The rows are grouped in 5 different ways at once. Each group adds its own fixed numbers to the row, and there is some noise. The rows also spread widely along 18 directions, which tell nothing about the answers.
In the rows, zero is written as 128.
Known rows, each followed by its group in each grouping:
[ 97 117 110 127 170 112 177 117 147 104 117 115 145 124 122  68 119 118
 119  76 145 139 171 192 107 125 120 171 142 145 140 151  92 130 112 133
 109 187 114 142 122 160 113 143 102 140 127] -> depek (1) Z706 Z476 (2)
[ 88 123 154 140 124 130 156 146 130  86 162  84 157 160 112 106  81 131
 161 140 157 137 115 117 119 128 128 165  93 116 135 127 130 147 146 111
 156 136 101 187 127 161 148 118 104 111 149] -> bivop (3) Z942 Z286 (3)
[182  85 160 131 125 135 107 162  75 140  84 185 230 127 149 135  78 128
 116 102 162  78 150 206  89 127 124 100 167 101 113 137 122 142 107 115
  85 155  64 181  92  99 130 142 135 134 190] -> fur (1) Z942 Z476 (1)
[113 112 123 136 120 140 120 125 129 147 121 128 153 105 128 128  90 124
 142 143 124 103 136 121  69 118 130 123 147 128 123 144  96 130 123 129
 115 116 124 137 147 135 135 140 160 121 146] -> bivop (0) Z60 Z791 (0)
[138 115 125  86 117 137 160 152 139 122 114  50 157 178 131 103 128 125
 102 153  98 181 131 106 145 170  78 129 149 165 104 154 142  97  75 151
 139 163 147 112 132 100  74 176 106 174 100] -> logaz (0) Z545 Z394 (4)
[124 160 112 169 132 115 139  66 152  88 162 112 138 124 124  85 160 127
 124 139 129 128 106 108 133 122 154 130 112 161 145 143 120  84 119 123
 136 109 120 135 130 174 126 136 129 131 146] -> fur (2) Z706 Z791 (3)
[153 157 132 131 168  94 108  93 136 146 104 202 102 104 153 153 128 153
 119 115 132 117 107 125  99 157 151 100 105 133 104 120 127 101 118 147
 126  94 146  99 103 139 138 107 115 136 149] -> logaz (2) Z868 Z394 (2)
[181 136 130  97 152 164 136 105 102 129  69 156 105  82 127  81 125 121
 124  86 117 132 124 117 114 164 115 125 134 139 171 144 162 168 130  87
  91 135 132 135 130  80 113 134 141 179 142] -> depek (3) Z60 Z286 (0)
[105 120  91 162 174 102 119 141 146 106 127  84 107 184  76 116 191 113
 184  86  87 178 143 133 177  80 109 107 129 146 112 100 108 138 134 165
 135 169 145 102 136 151 158  95 110 125 109] -> depek (3) Z868 Z286 (1)
[124 148 152  74  82 177 110 153  85 121 165 142 109 157 162 183 144 109
 141 130 127 122  96 143 161 115  66 150 123 157 113  85 158 154 129 136
 155 111 143 132  75  47 161  99 125 129 111] -> fur (2) Z387 Z394 (4)
[128 133  86  80 111 145 149 113  90 110 111 122  75 102 124 100 187 123
 119 123  67 137 154 145 122  89 134 158 164 132 107 108 112  87 136 113
 127 161 136 140  98 136 139 132 126 135 102] -> bivop (1) Z387 Z791 (3)
[121 129 132 125  89 158 118 151  72 122 161  99  73 134 131 130 149 114
 132 137 122 144 100 101 167 103 115 130 104 155 139 114 127 140 164 113
 146  88  98 147 133  81 147 150 163 124  82] -> fur (0) Z545 Z476 (3)
[ 85 126 105  61 122 133 134 146 104 146 113 100  68 119 126 120 132 105
 123 136 116 148 141 143 119 113  93 156 165 155 106 121 106 124 129 137
 120 142 142 139 109  93 127 141 145 124  88] -> fur (0) Z545 Z394 (0)
[ 94 114 131 110 122 134 122 117 129 132  91  42 126 142  73  83 116  93
 134 117 136 142 136 139 124 126  97 164 182 145 156 138 118 138  83 132
  82 158 127 155 149 110 117 122 167 122 159] -> logaz (0) Z60 Z394 (3)
[ 87 128 125 138 130 100 109 134 149 160 146  98 110 174 129 136 113 115
 140 125 161 165 116 128 163 130  88 120 139 183 114 162 115 144 127 179
 151 118 145  92 142  99 120 147 139 127  97] -> depek (3) Z545 Z394 (2)
[123 101 122 100 120 136 105 153 119 161 113 112 121 129 132 147  90 131
 148 135 113 144 137 107 113 140 101 123 136 125  95 132 125 153 108 145
 138 100 146 119 137 114 137 145 157 130  98] -> depek (2) Z545 Z394 (2)
[153 131 123 140 102 176 111 109 130 155 130 185 237 100 164 121  75 142
 164 127 171  92 167 162 142 175 120 109 155 121 153 160 150 180 121 110
 150 165 147 138  88 128 132 134 113 146 169] -> depek (1) Z387 Z394 (2)
[165 108 146 170 110 160 147 108 109  77 123  94 181 136  99  69 131 130
 146 111 124 129 126 100 131 136 133 120 124 119 171 149 141 156 116  79
 131 142  79 175 137 137 121 144 125 163 172] -> logaz (1) Z868 Z394 (0)
[117 134 107 114 199 109 118 153 114 119 111 147  54  91 105 144 157 111
 145 109 102 146  99 129 110 107 142 108  86 131 115  71 122 111 146 115
  97 101 127 147 113 115 155  89 154 104 119] -> depek (2) Z706 Z394 (0)
[129  98 141 150 127 110 116 143 112 122 106  77 109 158  63 108 146 124
 132 117 119 170 110 117 156 103 139 115 134 125 145 110 127 112 127 119
 104 148  91 156 166 127 125 118 174 112 144] -> logaz (1) Z942 Z791 (0)
[142 134 152  59  51 172 127 141 103 148 126 129 151 133 144 143  89 153
 131 154 136 121 144 128 145 159 116 166 165  96 127 139 173 154 129 111
 155 151 148 137  95 109 127 133  91 143 124] -> logaz (3) Z545 Z286 (4)
[115 146 139 157 102 126 113 151 109 127 148 154  80 120 126 175 153 114
 120 138 122 121  61 111 114 101 137  90 118 156 147 151 107 114 172 127
 137  68 115 102 148  68 124 134 140 129 116] -> depek (3) Z60 Z476 (4)
[175 131 127 150 131 101 148  45 155 100 136 144 167  98 160  89 112 152
 108 122 134 108 127 115  79 130 160 153 138 121 133 166 146 117  96 120
 112  92 105 127 140 189 128 162  97 157 162] -> depek (3) Z868 Z476 (2)
[101 100 139 162 108 151 128 162 172 124 137 105 181 150  70 164 169 124
 136 122 109 156 145 158 157 117 129 119 157  83 193 125 112 128 113 125
 116 170 129  89 156 150 122  97  98 111 146] -> bivop (1) Z942 Z394 (3)
[208 113 126  97 145 177 130 135 116 131 132 163 169  87 177 150 122 132
 122 128  96 135 114 113 120 148 111 121 102 117 139  94 191 149 109  93
  93 109 129 123 126 109 142 134 121 152 122] -> logaz (0) Z868 Z476 (0)
[137 106 144 143 130 124  96 120 153 150 130 110 162 140 123 157  97 134
 141 145 120 135 118 109 122 140 127 127 128 113 130 105 140 127  89 145
  96 105 136 110 165 152 152 110 151 104 152] -> logaz (0) Z545 Z394 (3)
[111 138 142 103  90 157 141 172 133 146 155 125 144 148 141 155  96 143
 139 172 129 159 113 108 147 167 118 129 118 133 128 154 145 136 158 134
 182 152 159 112 122 123 113 138  92 133 102] -> depek (3) Z545 Z791 (3)
[ 79 146 162  86  80 164 147 164 160 131 179 109 119 132 123 195 125 127
 120 143 155 148  97 123 138 144  86 155 120 119 160 144 148 164 138 126
 173 100 144  97 101  92 111 127  64 136  96] -> bivop (3) Z942 Z476 (0)
[106 153 152 166 120  80  87  97 139 149  95 120  66 121  63 143 159 119
 105 110 162 135  74 120 126 118 152  91 146 134 172 167 112 108 132 135
 113  76 103 110 142  93  98 125 158 122 168] -> bivop (3) Z942 Z791 (2)
[140  84 140 177 156 140 110 137 107 116 138 131 125 148 116 127 138 125
 166  70 117 133 151 130 129  87 110 117  94 131 137  94 100 178 132 137
 113 108  79 131 165 136 172 127 159 128 114] -> bivop (2) Z868 Z476 (0)
[164 136 112 124 123 120 116 111 149 130 127 115 177 133 109 106 128 135
 151 152 133 165 103 114 177 131 150 114 159 130 146 140 210 125 138 112
 124 164 147 133 130 154 126 120 112 136 165] -> depek (3) Z868 Z286 (0)
[190 103 134 116 121 147  92 131  84 145  90 143 136 127 108 122 150 146
 141  89 118 136 157 145 186 136 131 106 144 104 139  93 162 149 121 115
 110 145 104 139 107 112 147 120 148 140 137] -> depek (1) Z942 Z476 (3)
[106 143 102 131  92 187 120 113 194 164 174 123 182  77 131 153 121 139
 147 171 126 141 145  98 147 162 133 125 139 115 182 156 143 144 123 113
 154 123 189  78 148 163 114 133 116 123 106] -> depek (2) Z706 Z791 (0)
[109 153  95 118 134 135 127 123 117 121 150 127 120 114 131 110 167 122
 139 127 129 122 146 149 147 111 125 124 136 142 115 121 106 113 140 133
 147 143 131 148  65 126 130 123 108 123 114] -> depek (3) Z60 Z791 (1)
[142 139  99 139  92 171  78 116 100 139 150 137 128 107 118 142 201 112
 147 130 109 137 124 137 196  89 136 109 151 123 173  88 136 121 136 108
 115 138 137 125 119 113 160  94 170 102 129] -> fur (2) Z868 Z791 (2)
[150 104 145  84 113 109 174 123 132 115  92  66  75 139  89  79 110 129
 105 119  97 191 111  89 121 129 128 191 151 123 150 156 186 135 117 107
  94 141 125 129 201 141  93 164 134 155 104] -> logaz (3) Z545 Z791 (4)
[132 158  80 146 178 110  84  97 135 151 135 173 146  99 141 133 144 116
 174 136 134 101 121 144 135 121 137  78 123 164 104 102 112 107 136 142
 120 127 154 131  75 133 156 101 146 109 156] -> logaz (0) Z545 Z791 (0)
[110 116 119 127 121 162 157 167 133  93 160 139 158 125 125 158 120 102
 174 127  98 123 107 136  93  88 108 144 123 118 135 132 137 163 157 107
 144 135 141 122 135 132 159 107 101 126 123] -> bivop (1) Z60 Z791 (3)
[171 118 113 117 169 130 144 133 136 162  86 184 168  79 145 110 107 133
 103 124 125 144 140 160 113 155 153 119 153 116 156 147 155 112 127 102
  66 179 139 127 153 147 104 141 136 130 143] -> logaz (3) Z942 Z791 (1)
[117 150 110 121  99 138  87  94 115 168 101 147  76  79 109 133 164 122
 121 122 126 120 127 134 133 118 141 115 175 131 160 142 101 119 134 122
 114 114 146 110 123  97 128 119 170 119 135] -> depek (3) Z942 Z791 (2)
[153  98 134 153 129 160 102 117 104 173  57 159 123 117 121 109 120 158
 127  90  95 119 187 120 102 166 131  93 144 113 149 142  65 149 114 137
 107 143 129  95 176 119 116 149 162 153 122] -> fur (3) Z868 Z286 (4)
[114 131 143  85 114 169 132 183  95 154 131 151  89  97 126 145  80 155
 150 141 141 157 132 111 159 165 148 149  74  80 155  90 160 169 181  83
 149 139 141 159 129 132 151 101 136 101  88] -> logaz (2) Z545 Z286 (2)
[139 115  98 101  88 153 109 146  68 143  93 140  86 129 111 124 145 138
 178 117  64 127 166 116 138  79 136 117 182 120  88 111 113 143 165 130
 149 161 154 124 136 127 171 128 158 138  98] -> logaz (0) Z60 Z476 (1)
[148 141 139 128 108 133 156  75 130 102 123 148 135 121 143  88 122 120
 127 112 141 124 111 126 105 120 125 164 167 152 164 182 160 157 134 108
 120 136 123 126 145 129 122 147 105 166 159] -> fur (3) Z868 Z394 (0)
[116  96 115 164 101 141  87 146 113 123 118  88 177 111  63 126 106 145
 195 146 107 107 152  92 108 103 164  92 131  56 113 105 113 151 124  99
 142 106 101 188 129 178 161 121 160  98 151] -> fur (2) Z387 Z286 (1)

New rows, each followed by its group in each grouping:
[147 116 148 148  83 148 129 133 136 151 176 155 189 138 177 165 142 137
  67 162 151 136 115 156 157 120 127 114 144 147 155 149 127  83 126 135
 118 122 101  92 140 111 107 153 125 121 127] -> bivop (1) Z942 Z791 (0)
[ 98 127 111 148 124 114 115 103 136 109 135 104 114  99  85 122 149 115
 147 111 128 102 124 133  97  82 140 132 152 120 134 128  92 128 125 120
 120  93 103 143 119 143 145 117 134 115 148] -> depek (1) Z60 Z476 (0)
[183 126  92 108 121 171 110 158  67 123  93 162 150  76 149 137 157 109
 132 152  62 102 101 123  79 116 130  60 149 134  96 128 125  89 131  89
 120 119 121 160  84  62 116 157 156 155 137] -> bivop (3) Z387 Z791 (4)
[137 150 123 123 110 129 103  72 130 117 149 122  95 147 112 122 187 127
 144 100 120 142 128 135 192  96 126 160 142 145 147  93 152 126 117 145
 124 130 145 101 120 145 164  93 136 122 132] -> fur (2) Z706 Z791 (3)
[177 128 106 180 158 150 149 108 164 129 177 185 150 142 193 141 170 154
 123 112  97 166 143 104 175 143 113 100  79 169 139 140 135 135 132 153
 145 112 158  34 173 158 136 155  94 164  66] -> logaz (2) Z868 Z394 (1)
[114  95 151 163 129 114 137 118 118 107 114  90 150 189 127  93 115 127
 119 106 118 130 156 144 103 107 105 144 145 153 106 130  58 115  93 171
 108 153  96 142 172 145 138 146 154 133 147] -> fur (0) Z942 Z476 (1)
[101 129 113 122 141 134 152  90 183 141 137 136 120  87 134 120 108 121
 129 110 137 142 143 133 101 134 118 181 137 128 176 154 127 158 109 126
 106 121 164  90 176 166 127 126 128 125 115] -> depek (2) Z942 Z791 (2)
[111 112 134 183 119 131 101 121 115 138 152 152 155 156 148 141 135 135
 141 120 135 101 154 153 124 104 125 107 133 146 119 124  56 120 124 160
 138 116 103 120 132 124 154 136 144 113 133] -> bivop (3) Z942 Z394 (4)
[142 128 119 127 129 119 109 125  97 145  73 120 113 131 116 110 155 144
  89 142 102 141 136 126 123 137 153  89 149 130 107 123  84  54 107 139
 102 149 116 140 126 127 108 131 154 131 144] -> logaz (2) Z868 Z286 (1)
[117 123 131  96 111 166 111 137 121 141 142  98 140 127 113 125 111 109
 168 125 126 147 135 145 164 117 103 175 142 120 158  83 172 170 123 116
 100 172 151 159 138 123 158  90 160  95 140] -> depek (3) Z387 Z791 (4)
[144  90 153 150 152 113 154 192  99 105  90 140 112 143  99 128  93 126
 143 111 111 155  94 104  74 118 136  99  99 126 126 165 136 151 165 104
 132 113  84 140 177 116 115 162 140 154 124] -> bivop (2) Z942 Z791 (3)
[111 103 149  68  92 179 168 175  96 113 120 114 100 149 136 143 142  98
 111 107  98 151 136 165 115  97  76 189 169 135 153 128 130 153 131 121
 109 164 129 109 145  73 134 125 114 145  98] -> bivop (0) Z60 Z394 (3)
[109  96 107 127 142 138 128 135  97 142 135 122 163 117 138  74 102 127
 152 104 168 118 196 188 139 109 120 148 158 136 127 126  94 158 137 123
 118 178  86 189  98 141 143 158 143 118 119] -> depek (3) Z942 Z476 (0)
[141  85 132 182 179 100 163 119 142  88  76 125 135 124  71  79 127 118
 153  45 125 125 156 152  68 107 130 130 147 113 170 178 105 179 120 108
  99 138  75 121 168 156 117 160 106 171 147] -> logaz (0) Z942 Z476 (3)
[154 135 102 134 138  98 126  98 114 123 120 144 116 129 122  90 143 126
 143 108 141 140 122 144 164 104 145 125 150 159 124 144 164 130 156 124
 123 140 118 135 122 146 139 145 126 141 134] -> fur (1) Z868 Z476 (3)
[103 126 114 144 121 144 132 126 122 125 154 138 146 101 140 122 125 121
 130 133 135 104 151 157 108 101 142 147 131 112 141 123  83 118 133 110
 108 125 110 153 120 155 154 120 128  99 125] -> logaz (2) Z545 Z286 (1)
[145  89 155 130 124 162 104 136 109 138 125 120 123 148 110 137 132 138
 150  89 104 146 157 130 154 120 111 155 120  94 159  71 132 174 115 128
  98 140 116 128 165 139 169  98 163 108 121] -> fur (3) Z942 Z791 (3)
[148 146 122  93 139 124 139 121 145 133 137 145 160 107 174 145 107 141
  97 159 137 135  99 128 116 172 121 122 115 142 102 129 162  90  97 132
 131 109 149 127  87 118 108 137 103 139 136] -> depek (1) Z387 Z394 (2)
[118 143 114 107  93 133 102 139  91 144  91 139 113 122  93 123 106 145
 190 148 127 112 140 109 123 131 150  95 156 118  93 150 132 143 171 118
 193 144 144 158  80 125 141 136 131 138 147] -> bivop (0) Z942 Z791 (3)
[154 135  96  61 127 174 113 163 113 162 112 113 143  85 135 142 162 144
 100 188  88 167 135 115 171 180 136  86 136 112 129  82 151  63 109 102
 117 155 159 141  85 101 102 126 136 124 111] -> depek (0) Z942 Z394 (0)
[120 149  43 141 161 127 109 111 174 140 183 108 178  86 128 128 164  89
 166 157 141 137 110 136 167 109 113  98 145 168 134 147 166 123 125 116
 135 111 163 117  86 135 128 146 117 118 106] -> logaz (3) Z942 Z791 (3)
[ 96 115 149 154 141 153 167 122 164  61 191 110 150 124 139 148 145 128
 134 120  90 116 130 122  69 108 119 175  78  92 154  83  77 126 100 120
 121  99 109 128 134 173 164  90  79 110 133] -> depek (0) Z545 Z394 (0)
[ 98 179 144 150 156  99 102  87 161 117 168 153 167 166 138 142 129 105
 151 112 191 114  84 176 169 123 114 141 119 167 147  97 137 125 120 168
 115 148 150 131  88 128 163  48 109  97 198] -> fur (3) Z60 Z286 (2)
[108 124  75 156 177 141 112 161 141 141 130 115 152  86 119 128 141  99
 154 135 115 136 129 129 115 126 117  71 109 147 128 132  91 123 128 125
 116 117 134 138 123 120 124 144 146 122 106] -> depek (2) Z868 Z476 (1)
[117 179 132 140 115 152 149 107 127 112 170 131 117 123 150 101 141 152
 127 144 148 139 121  98 174 169 134 123  80 155 150 142 118 124 159 121
 182 124 139 144 103 133 119 140  98 147 112] -> depek (3) Z942 Z476 (1)
[149 138 123 165 138 140 116 143 153 104 197 152 175 138 151 184 203 117
 113 129 123 154  84 161 190  99 130  99  98 134 168  84 145  89 126 133
 111 127 117  91 114 125 142  88  95 110 135] -> depek (2) Z868 Z476 (2)
[130 166  97 105 179 121 153 152 135 105 149 144 110 119 150 146 152 143
 136 172  74 162  90 106 133 147 149 107  64 144  84  63 140  48 144 130
 142 152 170 135  98 147 137  96 105 114 115] -> logaz (0) Z387 Z791 (4)
[100 144  88 134 107 120 106  97 128 130 186 115 118 151 139 134 190 140
 140 153 108 128 154 148 181  73 149 139 147 146  93  78  93  65 136 169
 148 144 143 115  94 173 172 103 126  89 110] -> bivop (0) Z60 Z791 (3)
[126 120 130  99 100 134 139 161  98  99 125 103 104 136 118 150 134 111
 134 145 104 131  81  93  83 105 100 111 147 140  91 162 135 135 134 111
 170  82 112 140 100  72 115 162 106 165 110] -> logaz (3) Z942 Z394 (0)
[137 151 120 102 117 138  78 127 128 184 114 159 116 103 130 172 131 119
 138 132 147 131 108 137 159 126 119 107 153 129 135 129 170 149 138 133
 109 105 161 104 108  89 142 108 137 118 133] -> bivop (3) Z868 Z286 (1)
[135 156 168  95 103 144 118 151 102 134  89 128  88 166 100 135 106 150
 155 147 108 168  91  80 162 176 126 111 104 138 124 107 170 129 150 130
 161 157 167 145 142  98 125 102 147 141 151] -> bivop (2) Z387 Z394 (4)
[164 120 146 144 121 159 114 111 122 142 162 189 100 132 158 168 159 138
 131  77 118 132 130 127 165 112 102 132 100 143 158 105 141 179 145 141
 127  91 130  59 150  99 164 110 132 138  94] -> depek (1) Z60 Z791 (0)
[120 151 131 118 148 142 102 117 160 122 148 102 131 126 109 158 146 139
 162 141 111 144 112  95 151 156 121 122  86 108 131  64 147 130 101 136
 139 113 163 125  99 144 156  70 108 112 148] -> depek (0) Z868 Z394 (0)
[105 127 126 155 111 133 139 102 121  94 176  93 129 100 125 105 134 111
 119 138 150 112 109 134 110  82 152 163 116 133 160 131 118 114 138  95
 108  82  75 173 136 149 147 147 147 103 136] -> bivop (0) Z706 Z476 (3)
[156  77 108 145 206 124 138 158 131 102 125 124 180 126 127 112  91 109
 177  73 118 140 136 145  96 111 102 123  94 117 116 112 157 193 111 114
  99 122 107 148 136 139 161 131 129 137 120] -> depek (3) Z706 Z286 (2)
[132 133 133 159 137  93 135 131 146 135 113 156 105 117  91 129 131 135
 135 109 146 143 107 123 125 131 159 104 128 124 167 177 147 146 170 117
 132 113 110  94 146 138 104 149 104 144 126] -> fur (0) Z545 Z791 (3)
[122 115 170  89 114 125 152 105 136 115 129  87  90 154 131 131 137 137
  76  95 117 151 130 135 113 127  96 193 132 118 131 108 119 120  76 161
  99 110 113 109 147 124 123 125 113 137 112] -> bivop (3) Z60 Z476 (2)
[128 146 102 114 123 194 153 124 118 134 131 159 166  83 164  89 126 119
 127 126 137 128 161 150 137 164 111 130 132 148 174 159 111 141 137  95
 139 175 147 143 113 114 108 155 132 153 115] -> bivop (2) Z942 Z791 (2)
[ 98 158 103  96 149 137 141 134 142 145 136 152  92  81 134 144 107 127
 158 133 132 125 125 118 110 148 123 141 102 135 129 129 134 154 154 113
 151 111 170 123 107 123 134 122 114 123  99] -> logaz (0) Z942 Z791 (4)
[125 144 104  84 132 159 168 134 146 115 120 109 161 109 147 113 110 105
 138 161  98 152 113 117 102 145  98 144 144 149 124 147 162 126 113 111
 120 159 181 136 135 124 119 140 116 150 133] -> bivop (0) Z387 Z394 (1)
[104 105 146 101 131 114 199 168 125  95 104  83  95 161 110 105 163 141
  54 108 119 178 153 166 111 127 127 163 137 119 139 150  95  78 120 132
 118 174  78 119 121 129  73 160  56 157  95] -> bivop (0) Z868 Z286 (3)
[135 164 154  68 104 178 125  70 142 137 122  99 120 117 141 113  94 126
 128 141 124 136 103  79 129 185  83 172 114 151 142 111 161 148  83 123
 123 118 185 142 134 107 135 105 158 144 157] -> bivop (1) Z942 Z791 (0)
[178 143 116 124 173  72 115 106 116 166  43 162 134 143 107  62 110 130
 124  93 184 156 131 159 179 158 141  85 173 181 123 182 185 126 135 140
  95 183 128 132 117 108  88 156 142 167 162] -> logaz (2) Z60 Z286 (1)
[129 119 108 189 149 122 100 118 136 127 132 136 169 130 111 124 131 146
 168 127  99 111 151 111 114 121 152  77 105 115 102 108  71 110 122 149
 137 123 127 131 135 173 156 108 150 110 149] -> depek (1) Z60 Z791 (1)
[120 146 143  77 106 141 150 100 160 133 158 130 138 131 155 132  96 153
 126 142 152 142 142 123 137 161 109 186 130 131 127 134 163 142 111 141
 156 137 161 114 110 158 126 123  85 138 121] -> depek (2) Z942 Z791 (0)
[108 142 112 171 168 142 125  86 127 122 136 119  99 114 131  85 141 131
 152 120 100 137 143  94 126 132 138 124  76 148 137  94  70 122 130 133
 113 122 139 153 166 167 163 112 174 108 128] -> bivop (3) Z868 Z394 (1)
[ 82 149 128  63 122 155 127 148 122 131 136  79  64 131 106 148 157  93
 134 115 121 156 112 141 151 115  77 178 121 143 142  87 139 146 122 133
 118 135 153 134 101  74 136  92 130 114 103] -> bivop (0) Z868 Z791 (4)
[ 92 125 132 127 145  85 148 119 131 107  67  90 105 153  75  75 115  85
 136  92 131 135 106 154  67  95 110 141 201 176 129 189  94 127 120 150
  98 172 120 144 154 107 102 138 137 156 178] -> depek (3) Z60 Z476 (0)
[ 88 148 116 163 146  95 134  74 157 127 174 121 110 131 135  99 131 157
 138 131 156 133 154 132 155 112 159 152 103 153 121 104  96  99 143 156
 138 129 122 135 131 202 151 127 125 100 124] -> bivop (0) Z387 Z476 (0)
[ 83 107 118 140 183  92 143 148 182 123 117 109 114 125  81 148 134  98
 142  87 132 145 121 157  81 103 107 136 135 121 144 152 110 155 119 142
 100 107 122  90 139 136 121 129  87 128 114] -> bivop (3) Z545 Z286 (3)
[ 90 122  99 135 170 116 134 145 131 122  99  87 117 119  86 103 140 132
 134 116 107 129 159 122  99 136 127  92 106 115  93 118  59 103 112 139
 136 121 120 151 101 141 117 134 123 128 109] -> bivop (1) Z60 Z286 (1)
[104 143 128 136 149  85 113 130 188 149 175 139 149 171 136 191 140 108
 132 127 166 147  86 164 156 106  97 121 137 175 113 142 158 120 122 192
 132 110 152  57 110 118 126 111  84 116 125] -> bivop (3) Z60 Z791 (3)
[166 148 129 154 130 126 149  52 156 106 167 153 175 138 177  88 119 189
 133 141 145 118 160  84 144 179 145 121  87 142 108 145 135 118 111 137
 189  96 126 121 101 196 127 167  79 171 130] -> bivop (2) Z942 Z394 (0)
[150 132 110 147 175  85 121 137 171 122 132  95 173 170  88 128 147 128
 146 134 117 180  95 109 184 139 127  77 108 142 105 106 180 100 110 156
 120 147 146 116 130 155 118 110 118 123 144] -> fur (1) Z60 Z791 (1)
[121 123 126 132 143 152 114 130 172 162 145 113 184 124 129 144 121 125
 124 125 154 161 137 151 168 154 110 134 122 114 177 114 150 145  98 133
  92 148 149 105 144 138 125 106 123 109 134] -> bivop (3) Z868 Z286 (2)
[123  78 149 173 104 173 132 149 107 141 158 169 127 135 159 159 125 123
 133  91 121 123 155 149 107  81 104 144 129 134 170 134  78 180 155 127
 113 118  95  86 194 110 159 140 155 124  91] -> logaz (0) Z942 Z791 (0)
[156 174  79 138 168 142 166 107 136  89 127 149 142  68 121  70 153 113
 150 132 121 152  97 112 158 141 162 111 100 141 175 142 182 127 172  59
 121 155 147 165 116 149 125 120 106 147 146] -> depek (1) Z868 Z286 (1)
[ 97 111  65 104 150 151 162 177 110 155 116 116 129 110 130  75 108 135
 163 136 115 165 206 135 143 139 120 115 134 145 102 158 100 149 172 119
 165 196 152 146 123 148 116 190 133 140  49] -> bivop (0) Z942 Z791 (1)
[121 111 111 134 132 127 133 101 151 145 112 123 169 115 129  96 102 126
 134 120 142 129 165 163 117 118 130 154 179 138 147 147 129 134 111 130
  90 169 130 127 148 156 126 135 132 129 155] -> depek (0) Z387 Z286 (0)
[126 171 110 121 133 140 116  79 112  88 199  97  87 113 145 123 155 115
 152 135 130 117  82  79 155 117 103 147  55 164 105  77 154 136 123 117
 161  41 125 165  70 116 171 115 142 120 105] -> fur (1) Z387 Z791 (3)
